The first 6 rows are patterns. Each new row is the sum of 2 different patterns, raised or lowered, with some noise. Before adding, each is slid sideways (what falls off one end comes back at the other) and multiplied by a number that may be negative. Names go in the order of the patterns.
In the rows, 128 means zero.
Some rows, each with the names of its patterns after it:
[122 143 150 161 102 165 139 124 135 147 115 128 135 132  98  82 114 116
  95 176 132 131 137 143 125 113 146  86 132 121 141 118 175 128 129 129
 106 154 112 119 136 171 124  85 128 115 118 169] -> z4
[150 116 130 145 138 149 127 118 127 144 132 123 136 157 129 160 170 112
 134 130 128  97 147 122 129 138 130 130 103 130 124 130 108 133 120 118
 171 182 127 133 135 139 129 116  97 111 150 119] -> z566
[120 105 153  74 116 127 128 152 128 170 182 122 106  97 130 147 110 100
 121  94 122 118 125 110 124 139 171 132 117 135 146 124  92 158 116 136
 182  98 129 137 146 177 128 145 141 133 166 133] -> z832
[ 99 106 143 135 114 119 132 128 118 151 154 120 107 104 133 112 133 120
 144 123 124 123 113 135 131 127 153  89  89 122 125 149 112 121 119 133
 105 147 144 182 125 144 107 130  98 130 131 129] -> z681
[ 86 131 142  76 154 145 158 128 128 124 109 157 129 119 114 118 115 161
 128 130 121 145 136 114 154 117 128 103 134 109 104 101 130  82 152 129
 142 116 142  74 126 114 126 130 124 131 159 123] -> z417
[127 133  99 107 126 115 119 130 130 124 108 124 106 129 133 129 130  83
 130 136 134 131 121 116 120 152 114 131  86 121 106  96 142 115 108 137
 105 130 111 133 128  76 134 135 113  98 130 139] -> z281

New rows. What belongs after each?
[132 171 107 128 136 153 156 137 173 186 133 146 149 131 151 128 126 112
 131 132 131 145 129 139 126 167 135 139 130 152 124 107 185 177 145 171
 127 145 145 141 144 126 160 136 160 154 144 154] -> z566 z832
[155  99 118 140  99  98 112 155 126  89 140 109 118  89 113 120 143 113
 100 109 120 100 128 128 118 121 128 156 111 136 156 101 125  79 125 127
 131 134 107 146 115 157 103 133  58 120 107  96] -> z4 z281
[111 156 134 121 103  90 106 173 119 143 110 144 147 119 161 113 119 109
 141 111 100 107 157  91 172 152 127 125 139  78 100 127 120 130 128 131
 154 100  92 123 144  68 150 136 144 161 162 121] -> z566 z417
[150 149 217 148 167 146 144 171 177 139 131 162 112 141 131 171 157 148
 166 201 120 101  94 151 129 146 122 147 103 150  89 140 118 140 160 186
 149 162 146 126 144 124 135 156 164 223 120 148] -> z832 z417
[ 87 133 103 152 125 134 127 156 120 143 180  97 103 117 138 120 129 148
  85  99 137 160 155 132 121 119 130 116 119 124 139 124 129 126 147  96
 177 180 152 126 138 126 132 121 128 138 146 112] -> z681 z417
[107 122 143 115  83  94  61  92  95  87  90 110 126  93 118 104  92  96
 104  55  94  86  96 125  85 106 104  92  62  88 135  85  82 113  65 104
  88  98  66 123  73  84 101 100  98 110 102  90] -> z4 z566
[104 110  87  90 154 119 135 127 116 148 132 147 132  88 131 150 123 105
 139 160 132 161 149 101 137 124 124 106 146 121 112 138 113 131 110 132
 131 102 117 139 132 114 160 162 125 148 123 140] -> z566 z281
[163 163 151 149 131  99 135 123 101 124 145 147 123 147 119 142 117 134
  95 135 132 116 155  97 152 144 128 105 108 169 143 151 147  96 136 116
 132  98 159  75 118 124 108 133 137 118 143 118] -> z4 z281
[123 149 156 149 107 177 112 134 162 116 129 172 143 170 137 147 144 133
 141 137 151 118 143 129 110 127 115 146 130 163 184 112 115 111 141 149
 130  92 128 106 134 119 131 128 113 145 160 150] -> z832 z417
[128 145 125 137 182 135 141 126 125 142 157 143 108 150 150 176 161 181
 155 122 146 152 106 170 126 151 136 135 183 115 129 148 167 121 126 129
 124 187 188 136 150 139 138 131 130 129 127 164] -> z566 z281
[ 94 122 108 103  79 113 146 113 134 118  86 134  90  91  80 126  58 106
 107 103  97 117 108  89 105 132 147 116 121 130  61 128 137 100  92 110
 126  92 138  85 104 112 107  77  96 107 117 129] -> z4 z566
[162 131 150 138 112 173 178 139 122  89 144 140 135 117 158 134 101  93
 129  86 170 128 150 116 102 129 141 138 114 101 146 142 141 119 168 118
 106 135 137 147 102 117 135 144 140 132 121 146] -> z832 z681
[143 135 131 133 117 143 139 136 157 186 132 160 145 155 154 115 121 133
 148 140 152 133 132 147 176 147 132 133 154 145 136 129 139 175 143 155
 178 128 138 134 138 122 153 147 133 142 130 130] -> z566 z281
[ 96 101 130 173 146 129 119 123 164 120 138 137 161 129 111 128 116  95
 156 138 138 129 148 133 137 146 117  97 160 121 121 123  98 107  85 108
 110  81 158 140 143 118 175 132 121 141  87 132] -> z4 z832
[151 155  86 131 147  95 152 139 155 125 147 129 110 158 137 118 115 123
 128 159 136 128 120 142 129 140 150 115 124 103 136 115 114  96 132  87
 169 134 149 132 130  81 136 112 136 128 132 127] -> z417 z281
[ 99 102 131 138  82  98 121  99 122 109 118 106 133 126 163 106 112 112
 116 126  90 142 115 120 171  87 129 129 113 171 129 128 116 126 157 126
 120  92 132  72 106 118 130 145 123 147 168 101] -> z832 z281
[137 135  87  97  72  65 136  97 106  99 119 105 164 145 153 125 108 111
 112  75 105  99 120 104  96 116 119 111 101  94 115  80 100 155 104  94
  93 151  85 123 110 126 111 111 137  98 125 119] -> z566 z681
[183 152 136 148 203 175 176 155 180 181 174 183 171 146 153 183 183 179
 172 201 163 194 191 155 172 169 177 138 180 161 152 203 190 174 148 156
 178 179 159 163 168 145 192 180 168 156 184 175] -> z566 z681
[106 157 139 162 139 135 124 138 154 104  93  92 130 110  86 147 154  84
 148 102  80 147 133 124  64  89 139  98  95 121 101 124 147 121  82 181
 135 121 132 106 126  71  78 120 153 168 125 114] -> z832 z281
[ 92  88  71 101 121  92  86 110 138  93  95  90 111  76  66  25  78  95
  97 106  99  89 100  92 124 103  74  85 115 105  84  97 114  74 100 132
  92 111  90 102  60 109  79  91  97  93  99  65] -> z566 z681
[ 72 120 117  71  77 117  67  77  73  80  94 110 156  75  90 113 127 108
  80  97  92 106 155  61  94 118  93 153  96 134  99 120 147 133  89 118
  97  51  76 109  85 160 102 147 147  87  80  74] -> z832 z417
[134 155 129  87 172 112 137 161 106 122 124 133 176 105 156 144 143 155
 150  89 108 146  80 125 125 131 169 132 142 186 134  82 119 137 166 117
 105 123  90 144 118 124 105 123 130 190 136 119] -> z832 z417
[143 152 143 116 175 129 114 149 137 139 184 166 139 148 164 149 134 175
 151 150 133 154 145 125 124 159  84 142 154 155 138 154 104 151 155 152
 139 151 138 187 145 103 147 152 105 179 162 168] -> z566 z417
[143 127 110 116 155 114 126 107 135 105  95 128 122 104 139 103 135 111
 129 126  80 141 138 114 117 111 123 121 132 116 100 125 113 125 118 140
 132 133 121 119 120 133 115 131  85 131 123 124] -> z681 z281
[152 132 117 141 133 104 137 159 149 161 155 138 138 132 101 145 135 122
 129 149 151 161 134 116 153 147 124 187 152 148 130 146 128 138 161 158
 130 130 132 121 172 141 143 161 130 124 126 163] -> z681 z417
[159 145 164 170 197 149 167 173 171 133 165 178 159 137 167 172 172 180
 159 168 170 163 170 189 166 165 173 178 164 134 175 167 161 140 169 175
 133 153 167 105 196 164 169 152 148 137 157 149] -> z832 z417
[106 123 106 159 120 128 157 138 136 151 117 133  75 147 127 166 105 143
 141 131 142 108  92 133 146 124 126 173 112 105 110 111 132 138 152 112
  88 140 155 149 144 103 120 128 156 108 131 105] -> z417 z281
[ 97 129 105 145 106 158 138 129 127 108 172 104 125 135 163 122  93 144
 117 125 168 133 139 156 165  81 132 144 123 131 140 116 137 156 142  89
  94 106 129 100 163 123 123 140 151 126 108 149] -> z4 z566
[125 111  82 117  97 118 114 147 128  84 154  96  85 102 102 115  99 112
 129  95  97 126 131 108  68 105  98 129 111  99 122  90 111 100 123 114
 119 138 123  96 134  83 144  92 104  84 133 108] -> z417 z281
[123 173 146 122 105 153 169 105 165 134 112 180 107 126 114 168 143 125
 153 136 125 172 144 125 119 176 132 139 144 159 109 129 167 168 124 121
 128 126 182 126 126 122 124  93 129 128 119 151] -> z4 z832
[113 118  99 140 120 115 113 117 119 108 100 122 121 117 115 113 102  83
 123 132 140 117  99 117 130 108 122 116 116 121 124 105 120  73 143 133
 102 126  90 118 126 108 116 122 109 105  48 122] -> z681 z281
[129 141 135 145  98 109 127 150 151 117 115 132 150 142 147 128 131 136
 137 116 126  91 107 151 129 120 135 173 103 142 121  95 152 133 141 119
 108 136 140 123 136 118 102 102 145 117 159 133] -> z566 z832
[129  94 102 127 109 111 137 144 120  97 110 105 117 129 126 137  81 128
 132 125 131 122 119 128 129  94 122  88 128  95  95 136 116  98 139 112
 153 105 140 113  77 115 131 115  98 112 124 140] -> z681 z281
[147 132 169  93 139 145 126 156 122 112 130 190 116 110  93 122 111 130
 141 132 132 169  91 163 127 138 143  98 133 145 124 107 113 117 125 134
  82 147 138 123 128 148 136 117 127 103 116 132] -> z4 z281
[145 176 154 145 175 109 153 119 152 150 157 135 181 141 109 196 217 113
 177 170 192 157 145 124 118 195 144 165 138 148 162 191 168 153 135 164
 173 147 167 151 180 137 190 176 118 143 156 113] -> z566 z417
